There are 8 hidden switches. A switch that is on adds its own fixed numbers to the row, and there is some noise. The rows also spread widely along 12 directions, which tell nothing about the answers.
(in the rows, 128 means zero)
Some rows, each with its switches (1 for on, 0 for off) after it:
[165 105 115 130 129 114 138 126 116 104  94 161 134 143  93 154 107  92
 123 133  53  78 173 161 133 163 143 122 134 147] | 0 1 0 0 1 0 0 0
[126  86 140 122  85 108 141 122 157 145  90 142 127 125 132 160 127 144
 140  78 103 147 109 159 117  97 146 131 114 185] | 0 1 0 1 1 1 0 0
[165  98 140  99 167 142 110 136 159 143 145 160 134 108 137 121 118 143
 149 124 100  79 124 135 109 147 152 117 148 101] | 0 1 0 1 0 1 0 1
[152 180 130  73 116 101 136 162 163 109 135 131 129  88 180  95 156  79
 118 147  83  51 135 173 179 167 125 136 127  24] | 0 1 0 1 1 1 0 1
[139  91 130 135 124 159 151 124 139 114 109 128 142 134  81 205 147 118
 107  51  82 133 114 151  97 153 154 131 119 113] | 0 1 0 1 1 0 0 0
[158 101  80 121  47  57 133 143 174 115  75  75 141  84 158 149 135 114
  72  69 129 139  99 169 171 126 155 151 103  42] | 1 1 0 1 1 1 1 0
[128  85 160  78 153 106 158 135 124 123 137  82  69  56 138  88  53 193
  70 140 112  86 101 129 129  77 166 141 168 107] | 0 1 0 1 1 1 0 0
[141 158 122 129  91 133 128  68 108 114 107 141 119 109 146 127 121  63
  95 113  89  96 151 164 159 160 120 139 130  71] | 0 1 1 0 0 0 1 1
[116 149 132 127 109  89 194 123 111 153 149 139 129 158 128 146 158 121
 178 176 102  91 111 138 124  80 205 113 129 114] | 0 1 0 0 1 0 0 1
[115 136 106  81  74  67 172 121 158 120 131 106  83 102 156  67 128 110
 156 160 100  81 127 135 143  93 155 151 122  46] | 0 1 0 1 1 0 1 1
[135  96  91  74  86  63 175 150 161 134 106 117  99  65 112 105 105 126
 112 131  73  92 175 126 155 146 113 155 143 169] | 1 1 1 1 1 0 1 1
[104 119 180  97 145 159 202 127 113 116 139 115 108  98  97 126 112 145
  99 107  71  92 116 118 120 111 143 133 151 143] | 0 0 1 1 0 0 1 0
[104 130 136  77 131 162 151 150 165 183 195 135 108  63 125  69 132 172
 135  87 146 125 127  63 108 124  92 142 129 168] | 0 0 1 1 0 1 0 0
[169 117 105  96 144 149 105 146 170 107 152 125 150  65 116 110 117 117
  99  88  91  69 143 118 126 175 114 147 145  63] | 0 0 1 1 0 1 0 1
[147  69 117 113 117 138  75  85 160 154 102 138  57 105 155  91  72 143
 128 102 148 136 133 152 102 140 119 125 131  83] | 1 1 1 1 0 0 0 0
[159  80 139 106 163 132 176 161 132 134 137 152 159  99  93 170 126 129
 106  95  57  69 142 128 127 167 142 120 149 162] | 0 0 0 1 0 1 1 1
[118 166 146 116 103 122 148 134 144 182 136 152 149 132 154 140 178 124
 154 127 132 142 125 132 150 128 120 110 121 172] | 1 0 1 0 0 0 1 0
[126 124 138 118 151 188 114  96 135 167 177 124 107 115 131 115 136 162
 130  92 172 135  86  99  78 124 154 118 128  40] | 0 1 0 1 0 0 0 0
[160  82 109 114 138 122 190 126 110 150 144 144 119  82  93 133 104 117
  82 104  78  69 146 111 140 167 144 127 142 136] | 1 1 0 0 0 1 1 1
[143 143 125  87 115 144 152 121 138 110 149 136 105  93 126  63 107 100
 116 114  85  75 140 112 150 154 104 141 115  71] | 0 1 0 0 0 0 1 0
[126 132 139  99 116 100 135 103 111 172 116 149  81 105 177 125 117 111
 117 149 118 100 149 179 151 151 127 122 151 114] | 0 1 1 1 1 0 1 1
[127 159 109 107 133  87 120 122 156 170 131 125 132 106 145 123 171 121
 146 179 146 117 162 130 135 143 133 116 159 115] | 1 0 0 1 0 0 1 1
[130  97 125  84 141  86 167 156 145 145 132 150  90 129 142  93 116 121
 176 175  84  67 151 136 123 139 137 117 142 127] | 0 0 0 1 0 0 1 1
[132 118 143 113 110 141 109  43 148 155 135 138 108  89 146  82 109 139
 145 128 130 101 126 116 117  88 158 136 152 104] | 1 0 0 1 0 1 1 1
[139  77 111 116 116  76 161 127 121 150 125 109 114 110 130 150  96 149
 113 130 119 120 108 141 124 101 181 133 138 110] | 0 1 0 0 1 0 1 1
[157 105 106 109 126 124 137 154 122 137 142 130 118  98 144 142 111 110
  97  99 123  95 129 149 143 183 121 129 125  67] | 0 0 0 1 1 0 0 1

New rows, each followed by its switches (1 for on, 0 for off):
[138 137 139 117  83  95 181 111  73 148 119 102  93  81 177 120  84 122
  39 119 129  96 106 160 202 127 145 133 134  89] | 1 1 1 0 1 0 1 0
[160  65 105  97 142  84  90 140 159 170 125 121 111 110 159 112  80 176
 143 134 153 135 111 137 113 112 157 122 137 106] | 0 1 0 0 1 0 1 0
[130 107 128  82 139 106 121 136 166 139 142 108 127  71 140  97  95 168
 129 139 118 110 135 109 127 108 128 144 160 135] | 0 0 1 1 0 0 1 1
[135 105 124 133  89 109 134 104 146 154  80 145 158 121 108 193 161 122
 119  70  98 154 141 158 126 130 141 131 126 196] | 0 1 0 1 1 1 1 0
[134 145 152  89 129  82 178 161 132 101 115 124 150 104 147 120 124 114
 123 172  60  63 137 151 176 118 141 129 152 143] | 0 0 0 1 0 0 1 1
[125 109 115 125  67 111 135  99 169 152 106 136 154 102 113 177 150 123
 135  59 104 160 124 147 120 109 144 152 114 161] | 0 1 1 0 1 1 1 1
[167 136 124 145 133 130  70  79 125 103 111 147 174 125 136 134 100 113
 131 147 110 101 145 147 138 119 153 127 153 115] | 0 0 0 0 0 0 0 1
[152 116 141  73 152 127 141 166 162 141 138 129 146  77 139 136 131 144
 104 111  93 104 122 130 152 163 117 127 142 135] | 1 1 0 1 0 0 1 1
[167  87 111  93 145  70 161 138 111 146 117 123 108  73 125 129  75 139
  81 164  85  55 159 142 162 151 163 131 178 136] | 1 1 1 1 1 0 1 1
[159 182  92 119 136 111 144 158 143  93 141 106 182 100  92 125 165  92
 100 153  95  73 166 106 160 165 135 132 141  82] | 1 0 0 0 0 0 0 0
[132 114 123 106 124 124 140 118 147 165 137 157 100  99 129 103 127 123
 142 131 115  97 161 123 123 146 118 123 141 160] | 1 0 0 1 0 1 0 1
[152  95  94 154 130 116 103 118 126 169 117 142 156 127 110 166 121 147
 129 110 149 142 151 120 110 137 140 113 148 184] | 0 0 1 1 0 0 0 0
[127 105 132 108 118 130 143 129 176 120 133 117 112 117 125 117 132 132
 164 124 101 101 112 130 102 109 160 129 135  81] | 1 0 1 1 0 0 0 1
[161  89  82 125 129 102 185 134 119 154 149 145 131 122 104 128 127 115
 144 139  95  57 143 101 129 154 173 114 137 100] | 1 0 0 1 0 0 1 1
[100 119  82 105  72 104 200 102 146 137 125 143  81  89  68  91 145  78
 133 110  71  98 197  97 113 149  97 160 117 163] | 0 1 0 0 0 1 1 1
[107 154 122 105  59  82 101 111 160 133  80 100 110  62 172 110 124 128
  76 102 151 168 150 161 170 114  84 159 128 163] | 0 1 0 1 1 1 0 0
[139 162 125 120 129  84 163 153 122 141 125 133 137 117 147 130 158 110
 115 164 114  83 136 145 160 135 154 111 142 115] | 0 1 0 1 0 1 0 0
[115 119 116 132 127 156 150  98 107 185 147 176  76 137 102 118 135 112
 155 118 126 111 174 110  96 168 104 110 136 158] | 0 0 1 1 0 0 0 0
[123 152  98 161  79 136 175  94  94 174 151 150 108 147 135 134 168  89
 138  99 152 121 116 117 131 148 146 107  96  66] | 0 1 0 1 0 0 0 0
[106 156  94 100  71  84 126 114 161 174 115 115  76  75 172  79 153 109
 104 115 173 151 157 134 147 148  77 143 117  95] | 0 1 0 1 0 1 1 0
[141 119 117  99 147 109 118 177 175 136 122 115 186  99 100 200 165 148
 114 106 109 144 137 140 114 150 140 135 148 159] | 0 1 0 1 1 0 0 1
[ 92 191 139 119 101 145  92  17 139 165 144 116 117  72 146  87 153 128
 123 134 171 145 150 108 117  84 124 152 163 115] | 0 0 0 1 0 1 1 1
[132 130 102  95 109  67 173 137 101 167 135 123  83  97 158  83 106 128
 109 168 130  81 150 128 164 136 139 123 137 109] | 0 1 0 1 1 0 1 0
[134 116 111 127 104 129 118 131 152 139 120 119 132 126 123 167 150 123
 124  86 132 139 125 147 112 145 138 130 120  93] | 0 0 1 1 1 0 0 0
[136 148 156  63 163 132 125 154 164 145 158 151 127 100 156  95 132 132
 152 155  96  87 135 135 137 144 119 123 149 114] | 0 1 1 0 0 0 1 1
[169 125 111 125 132 142 109 129 121 177 162 146 132 110 158 150 125 121
 116 105 153 111 113 141 139 173 143 114 129  62] | 1 0 1 0 1 0 0 1
[120 162  93  81 107  81 116 165 179 201 147 150  87 107 182  61 164 124
 175 172 178 136 165 114 147 162  77 113 115 136] | 1 1 0 1 0 0 0 0
[141 136 118 136  77  87 165 101 125  94  97 122 186 108 119 151 126 107
 115 122  67  99 129 137 167  90 166 143 136 154] | 0 1 0 1 0 0 1 1
[171  83 121 153 162 114  44 109 155 146  77 164 150 174 139 186 121 134
 170 147 136 140 146 179  88 140 163  91 155 140] | 0 0 0 1 0 0 0 0
[166 164 135  85 178 134 172 184 106 194 195 176 180  99 139 116 151 143
 124 148 101  60 143  92 172 183 124  98 147 180] | 0 1 1 1 0 0 1 0
[149 144  93 122 101 120  99  62 146 156 166 144 122  85 136  46 102 131
 160 163 141  78 151  83 127  88 152 141 151 103] | 1 0 1 0 0 1 0 1
[142 123 141 108  78 103 164 127 133 105 100 125 149  86 142 132  99 128
  98 108  70 100 119 149 186 108 140 147 125 171] | 1 1 0 1 1 0 0 1
[123 157  78 129  87 155  91  92 160 191 156 131 114  87 123 109 165 120
 119  81 196 180 153  89 112 164  83 137 114 110] | 1 1 1 0 0 0 0 0
[150  81  75 146  89  89 151  85 102 180 116 128 108 108 114 140 106 135
 103 108 144 122 141 114 135 131 165 125 133 135] | 1 1 0 1 1 0 1 0
[119 128 151 123  98 115  90  54 147 156 102 111  83  81 182 118 103 150
 107 127 162 145 113 162 131  85 151 134 160 103] | 1 1 1 1 0 1 0 1
[151 123 165 105 128 123 126 107 158 119  90 136 138 121 130 158 137 127
 119 119  76 108 120 176 133 115 171 124 143 117] | 1 1 0 0 1 1 1 0
[114 174 149 155  60 108 117  59 106 147  90 120 109 134 204 126 133 108
 115 135 177 152 106 173 176  91 138 113 125 101] | 1 0 0 1 0 0 0 0
[130 125 147 107 155 146 136 134 158 205 147 138 113 114 146 153 184 149
 128 105 156 140 108 136 102 154 148  98 139  99] | 1 1 0 1 0 1 1 0
[116 179 145  82  87 111 132 104 167 154 129 133  94  83 183  46 143 114
 139 149 126  97 147 132 168 117 101 136 136 112] | 1 0 1 1 0 1 1 0
[127 103 101  66 137 147 174 192 159 166 144 155 123  75  72 168 165 101
  96  49  73 124 190 122 119 248  46 141 113 187] | 0 1 0 1 1 0 1 1
[107 138 130 104 153 119 141 104 143 171 138 151 107 124 101 133 157 128
 167 168 112 125 170 119  88 130 137 119 162 164] | 0 1 0 0 0 0 1 1
[156 150 144 147 152 138  81 108 114 153 133 135 184 123 169 186 142 137
 109 131 162 132 108 155 142 134 162 106 158 108] | 0 0 0 1 0 0 0 1
[ 90 121 107  94  96  80 153 108 123 169 139 117  57  69 146  56  75 153
 120 162 156 144 162  95 139  89  91 151 138 204] | 0 1 0 0 0 0 0 1
[136  74  88 118 135 121 168 157 148 188 170 138  98 107 101 139 139 138
 135  88 141 126 124  99  83 157 137 124 115 110] | 0 1 0 0 0 1 0 1
[139 139 168 113 114 120 144 129 143 125  81 169 186 142 134 211 169  98
 142 110  47 116 131 194 152 146 143 118 131 186] | 0 1 0 1 1 0 1 1
